All groups share one centre, and each spreads out both ways along 14 directions, with some noise.
In the rows, zero is written as 128.
Some rows, each with its group after it:
[129 108  90 161 135 193  86 139 116 104 187  98 100 166 124 135 145 157
 109] : (0)
[150 157 145  98 163  72 139 103  81 214 113 140 129  97 142 120 119  94
  95] : (2)
[147 146 142  81 116 116 116 102 143 123 179 181 118  95 119 130 143 101
 117] : (0)
[130 110 103 119 153  87 109 172 154 138 172 160 141 161 149 111 125 109
  88] : (2)
[142 171 130 136 114 141 130 139 107 142 140 141 139 196 112 167 160 129
  99] : (0)
[181 115 113 178 144 124  67 106 119 130 165 122  56 137  84 144  78 182
  95] : (4)
[149 198 160  96  81 129 131 114 170 114 127 132 170 129 126 150 159 105
 169] : (1)
[103 116 111  96 171 138 164 114 133 124 130 135 134 134 122 117 121 131
 166] : (3)
[124  96 168 132 138 115 144 123 132 140 125 142  98 105 151 135 137 103
 134] : (1)
[ 77 120 109 126 166 132 125 110 111 145 139 141  98 131 169  97 114 143
 147] : (4)
[112 115 167 118 151 100 132 117 186 165 148 162  93 100 139 150 121  69
 139] : (3)
[109 158 100  91  90  90 152  80 208 122 138 155 115 170 170 138  97 102
  44] : (4)
[119 116 135  97 158 148  78 130 154 121 132  57 139 158 152 110 135 206
 157] : (1)
[152 184 134 115 114 141 142  68 127 155  42 105 140 133 132 161  74 128
 153] : (0)
[129 137  77 113 138 170 135 120 104  52 134 100 165 111 167  99 180 106
 127] : (1)
[130  60  94 150 159 141 118 142 165 118 119 112 105 113 131 119 137 131
 107] : (3)
[159 122 143 158 133 136 157  91 100 134 114 102 146 124 154 153 108 154
 155] : (1)
[102 123 136 100 156 123 112 128 151 155 121 128 116 153 156 110 124 138
 140] : (1)
[142 123 120 121 132  75 130 111 129 115 123 109 146  71 125 110 140 134
  93] : (3)
[ 91  79  58 104 171 169 140 122 185 132 102 128  92 155 145  81 103 130
  99] : (4)
[124 105 103 131 211 125 223  97 101 105  99 103 153 125  88 139 141 113
 185] : (1)
[116 158  96 112 115 158  92 157 158 135 115  95 134 131 143  70 168 127
  82] : (4)
[120 141 144 120 147 166 157 145 120 148  77  82 163 161 140 123 148 137
 181] : (1)
[126 116 133 117  99 180 146 130 140 139 103  88 155 143 143 122 141 128
 130] : (4)
[112 135 159 168 122  31 137 136 149 164 128 172 108 122 155 125  56 141
 114] : (3)
[106  91 115 180 176 113 160 128 136 170 102 155 106 143 118 160 102 126
 134] : (0)
[132 184 151 123 115 123 124 106 102 157  59 136  86 117 115 107 113 118
 139] : (0)
[189  65 153 149 159  86 184  84 128  50 150 113 101 106 129 162 163 111
 116] : (1)
[ 99 121 107 160 143 140 138 144 114 146 138 152 133 145 124 144 142 122
 140] : (0)
[121 136 176 114 105 113 115 103 137 128 118  97 134 149 132 137 154 178
 168] : (3)
[113  47  97 113 133 165 155 143 152 124  91 122 180 102 169 148  61 133
 129] : (2)
[114 136  99  97 109 171  72 177 159 130 154 147 136  94 108  97 134 110
 101] : (3)
[145 120 157 152 145  82 117 137 194 143 139 139  95 108 128 166 120 113
  69] : (2)
[119 134 126 158 140  67 160 130  70  91 136 110 132 124 118 118 147 144
 111] : (1)
[101 150 125 115 126 181 115 112 124 116 150 119  78 111 100 124 111 105
 143] : (3)
[138  77 153 159 141  83 152 161 151 121 128 137 117 136 175 127 146  73
 121] : (2)
[ 99  77 107 137 131 115 120 155 173 136 160 129 161 117 141 134  97 143
 122] : (0)
[ 83 118 116 156 132 144  97 138 134 153 184 154 140 147 132 164 170 144
 132] : (0)
[111 124 122 139 119 122 133 143 124 145  97 145  98 166  89 128  90 145
 125] : (4)
[128 199 128 109 121  95 164 123 140 120 185 117 174 171 148 126 138 104
 165] : (0)
[171 144 146 170 110 126 143 123  81  89 130 120 113 117 131 121 176 112
 109] : (1)
[131 131 164 123 135  86 108 132 156 117 181 107 108 152 132 119 132 156
 131] : (0)
[157 146 138 163  54 120 114 118  68 168 146 142 119 142 142 154  77 108
  94] : (2)
[136 126 121  91 146 154  93 123 147 180 129  86 124 128 121 118 139  80
 149] : (2)
[ 94 143 151 172  99  68 144 151 144 149 124 185  73 125  82 104 145 112
 127] : (3)
[119 181 111 127 119 137 129 131 114 150 216 192 129 132 116 105 162 110
 143] : (4)
[140  94 144 133 152 125 133 137 152 125  95  91 105 121 116 107 157 118
 160] : (2)
[139 111 141 122 114 124  93 158 145 110 140  97 106 148 126  96 176 108
 147] : (2)
[109 136 125 127 114 140 142 172 103 141 103 142 150 163 115 120 133 124
 125] : (4)
[142 115 160 103 128 111 119 122 141 157 117 111 120 153 109 154 103 163
 114] : (2)
[142 132 115  95 134 174 108  82 145 113 163  90 125 119 164 128  99 126
 142] : (0)
[162 140 152 147 116 123 137  96  97 142 129 151  93 105 110 159 112 136
  89] : (2)
[186 108 167 136 149 137 124 117 139 107 128 154 113 136 158 142 142 150
 157] : (3)
[164 113 157 141 133 122 120 134 144 100 101 118 102  81 132 133 158 118
  90] : (2)
[ 67  69  76  85 155 139 150 109 143 114 134 160 115 143 173 101  94 144
 116] : (4)
[106 165 145 142 106 153 161 119 114 170  94 118 105 160 124 113 140 116
 160] : (4)
[ 90 150 113 146 174 161 115 131 128 153 140 107  73 144 141 116 142  84
 120] : (3)
[149 155 144 141 133 138  86 114  94 124 148  70 134 108 199 123 176 121
  88] : (4)
[168 104 122 118 126  51 119 143 145 139 140 112 152 128  92  85 140 114
 149] : (2)
[146 106 118  80 129 144  86  84 167 119 182 123 122  82 114 131 112 138
 150] : (2)
[164 106 119 105 181 133 125 133 183 118 161 179 104 138  99 113 143 157
 136] : (1)
[102 103 156 173  93 140 155 129 102 125 113 175 102  95 158 143 100 139
 109] : (2)
[115  77 135 173 113 109 129 134 110 157 144 112 110  91 106 153  93 115
  93] : (1)
[ 82  97 117 141 130 120 169 130  93 142  87 157 128 115 130  84  97 144
 172] : (4)
[104 113 139 116 133 105 126 133 150 117 105 123 125 129 103 105 116 180
 169] : (0)
[144 107 133 156  74  97  78 107 115 146 184 157 104 121 120 150  84 179
  79] : (3)
[109  92 163 137 167 130 106 133 134 168  76  52 105 109 167 131 131 129
 124] : (1)
[133  94 115 109 136 126 153 128 117 144 117 158 140 144 121 133  91 154
 118] : (0)
[117  77 133  66  87 157  94 140 103 122 151 151 140 126 156 110 102 129
 140] : (2)
[104  95 113 119 141 130 138 120 173 132 128 147  90 104 110  73 130 147
 136] : (4)
[143 123 136 127 160 164 110 138 131 151 187 135 119 101 111 129 156 118
 164] : (4)
[127  84 114 120 108 117 133 144 119 177 130 152 181 149 139 141 121 146
 110] : (3)
[ 78  54  88 132 169 110 135 119 120 138 138 111 109  83 103 132  68 144
 125] : (1)
[113  74 126 119 109 167 118 123 167 140 111 134 105 118  92 142  74 145
 156] : (4)
[118 209 134  81 142  85 115 109 131 163 134 143 162  87 136 116 136 132
 107] : (2)
[ 73 163  78 127 164 117 150 109 127 119 109  71 124 151 105 108  89 147
 124] : (3)
[112 121 104 157 184 180 132 127 136 144 133 131 100 139 173 116 193  63
 151] : (3)
[ 93 152 107 104 162 121 103 152 140 125 113 133 120 166 130 101 134 139
 112] : (4)
[130 148 144 155 109 144 109 137  98 121 142 108 105 143 122 129 169 131
 118] : (0)
[125 115 106 146  92 133 123 163 113 137 100 113 136 138  91 132 112 138
  82] : (3)
[157  78 119 154 113 140 128 128  85 106 120 153 111  94 112 137 149 142
  78] : (0)
[121 132 119 136 149 134 167  88 102 140  97 119 126 126 122 135 112 120
 161] : (1)
[113 180 142  83 164 113 137 105 191 108 109 110 121 111 108  83 131 120
 212] : (0)
[141 160 151 136  98 124  88 132 137 150 164 115 123 153 139 145 127 141
 107] : (1)
[164 146 158 112 121 101 118 151 123 121 131 176 134  82 120 110 146 118
 109] : (3)

New rows, each followed by its group:
[ 70  86 126 102 134 134 103 167 149 167 101 128 126 155 142 132  84 134
 127] : (4)
[117  46 107 131 130 134 152 113 102 159 147 171 134 124 114 132 156 123
 141] : (3)
[173 175 141 145 109 164 108 153  96 118 136 160 163 149 218  64 180 167
 141] : (1)
[ 90 155  98 105 144 181 118 131 155 172 104 105 164 133 139 140 109 120
 137] : (2)
[141 166 143 115 158  91 129 140  99 102 143 151 165 119 124 142 168 108
 143] : (4)
[156 109 167 164 152 122 125 125 136 161 123 105  99 106 109 153 128 129
 127] : (1)
[149 105 123 150 119 164  98 146 137 175 127 165 105 103 132 122  96 121
 110] : (1)
[104 139 120 140 136 124  84 125  79 130 129 111 130 116 192 140  99 125
 109] : (4)
[163 136 167  78 150 111 125 169 127 128 114 156 155 131 132 112 116 148
 125] : (3)
[ 74 139 153 154 165 145 153 155 130 112 199 121  85 177 116  90 178 114
 221] : (0)
[123 125 107 148 193 115 104 126  83 123 147 137 115 122 140 103 123 156
 135] : (4)
[133 153 116 105 146 119  87  80 194 121 183 131  78 150 109 128 126 153
 117] : (4)
[136 100  95 143 117 178 139 107 116  69 123 123 146  77 141 122 105 169
 129] : (2)
[152 118 150 121 138 143 121 128 140 133  98  79 118 136 140 132 161  88
 142] : (2)
[103 118  65 152 134 160 109 124 118 146 127 117 124  80  77  77 111 148
 157] : (2)
[171 146 153 159 124 165 121 151 130 175 130 110 164 168 144 144 127 171
 142] : (1)
[109  98 127 105 115 132 124 118 132  85 153 169 114 114 170 103 133 120
 131] : (1)
[117 102 100 134 199 130 175 123 107 118 150 161 118 115 103 110 147 124
 161] : (1)
[172  59 181 156 169 112 146 101 126 158 165 113 101 104  95 147 111 189
 181] : (4)
[123 170 119  93 107 136  97 160 152 116 160 186 146 153 161  87 162 113
 108] : (1)
[152 152 154 107 114 140 108  91 152 123 164 120  69 146  99 121  84 138
 155] : (0)
[130 144 136 100 120 105  69 143 164 207 122 143 109  46  97 110 115 106
  71] : (2)
[130  80 128  94 117  95 112 133 142 142 176 169 112 135  89 108 106 134
 161] : (2)
[ 82 132 155 133 156  78 170 148 110 173  95 157 151 161 167 102 140 146
 182] : (3)
[165 146 124 124 136 202  98 111 159 148 147 116 129 154 131 136 127 163
 161] : (1)
[ 97 111 117 113 181 138 126 159 110 132 120 160 153  86 141 123 135  83
 168] : (4)
[191 102  99 128 106 121  98 125 145  50 121 115 160  78 141 158 118 111
  45] : (4)
[102 132 112 141 122 153 109 116 122 123 192 132 127 169 126 154 133 165
 147] : (0)
[123 122 100 106 165 134 127 148 148 128 173 157 108 115 128  89 122  92
 129] : (0)
[150 125 134 162 143 122 133 136  93 154 111 189  89 106 133  77 134 147
 125] : (1)
[ 90 128 116 125 118  99 156 137  95 107 153 126 151 131 136 124 142 100
 129] : (1)
[ 87 115 108 133 161 136 110 131 183 129 195 124 170 127 161 161 160 122
 142] : (0)
[129 186 148  83  81 117 133 118 169 153 146 160 133 119 110 126 104  71
 159] : (0)
[113  71 105 156 159 133 149 130 139 155 104 129 121 145 131 139  66 151
 135] : (0)
[127 132 170 117 132 107 134 111 136 113 109 150 103  77 123 135 141 152
 103] : (2)
[167 148 147 139 109 105 104 115 131 123  92  78 105 138  94 155 117 158
  93] : (1)
[108 187 157 126  88  78 129 135  98 108 111  98 134 156 109 115 165 141
 116] : (1)
[126 144  81 139 153  87 138 118 130 133 140 116 138 135 122 125 109 120
  72] : (3)
[141 161 145 144 114 108 115 123 139 153  47  85 124 152 114 131  85 164
 124] : (0)
[151 156 151 146 121 143 111 125 143 163 147 101 112 117 117 113 158 128
 132] : (4)
[ 89 113 157  79 105 103 141 130 148 169 132 153 135 135  96 151  67 139
 144] : (3)
[119 150 138 114 143 102 118 124 138 111 152 123 159 136 135 136 183 153
 137] : (0)
[ 94 112 107  78 157 149  92 128 182 120 119  89 116 153 165  98 141 144
 112] : (4)
[104 144 188 117 129 136  72 185 158 202 107 115 105 161 194 106 161 106
 108] : (1)
[154 118 127 129 178 138 144 104 136  92 118  74 150 162 189 145 152 126
 143] : (2)
[149 166  92  95 104 152 133  87 134  97  93 197 120 153 116  91  99 179
 151] : (1)
[130 144  93 141 181 168  92 144 100 137 110  84 100 141  92  96 147 154
 115] : (1)
[196 150 113 161 209 154 132 149 135 180 109 145 112 115 138 104 165 102
 105] : (1)
[130 104  90 123 186 134 110 146 121 125 147 134 111 126 149  90 150 108
 109] : (2)
[130 102 139 140 181 100 120 145 142 129 145 114  96  68  79 104 160 148
 130] : (1)
[167 120 136 159 130  97 171 142 111 152  89 123 150 105 136 125 126 107
  95] : (4)
[145 152 140 140 152 156  77 176 111 147 120 109 135 183 181 104 141 157
 108] : (3)
[141 155 140 154 127 167 142 141 137 106 124  95 111 125 109 123 174  77
 163] : (0)
[159  98 144 118 127 134  98 141 174 136 138  89 125 157 143 151 130  94
 118] : (2)
[137 116 143 106 129 107 136 151 127  89 174 131 101 151  93  86 144 161
 136] : (0)
[156  87  93 168 147 158 145 145 178  89 107 132  99 164  95 139  90 152
 128] : (3)
[102 125 137 127 153 113  97 100 143 137 123 122 108 139 141 157  79 136
 161] : (4)
[127  90 131 158 154 149 138 105  95 147 149 147  98 104 176 116 121 130
 149] : (1)
[126  66 116 108 123 160 114 106 148  90 125 114 105 109 125 133 115 133
 131] : (1)
[109 124 127 117 183 137 120 118 155 149 157  63 144 137 116 155 130 152
 158] : (1)
[157 148 188 152 113  52 125 141 139 160 135 140 117 126 172 151 151  83
  68] : (1)
[142 147 140 101 118 159 127 153 143 155 166  86 195 148 166 128 175 119
 112] : (4)
[ 73 119 137 116 155 138  96 169 109 143 126 165  86 146  92 118 118 131
 177] : (4)
[193 165 124 145 155 100  99  68 160 124 185  99 130  99 127 141 120 163
 122] : (4)
[156 122  98 166 130 172 163 134 152  90 121 158  79 125  69 145 117  71
 112] : (3)
[117 155 140 168 142  63  85 122 174 130 141 128 128  74 135 127 156 148
 106] : (0)
[129  78  77 154  76 147 117 145 103 162 142 149 159 135 108 134 153 127
  86] : (3)
[133  98 105 139 188 101 156 180 127 160 109 200  99 125  92  81 134 122
 106] : (1)
[134 152 135 160 143 111 158 133 127 111 101 133  94 128  88  95 134 124
 166] : (0)
[103 134  91 131 117 175 147 112  68 111 126 146 153 129 202  92 124 123
 153] : (1)
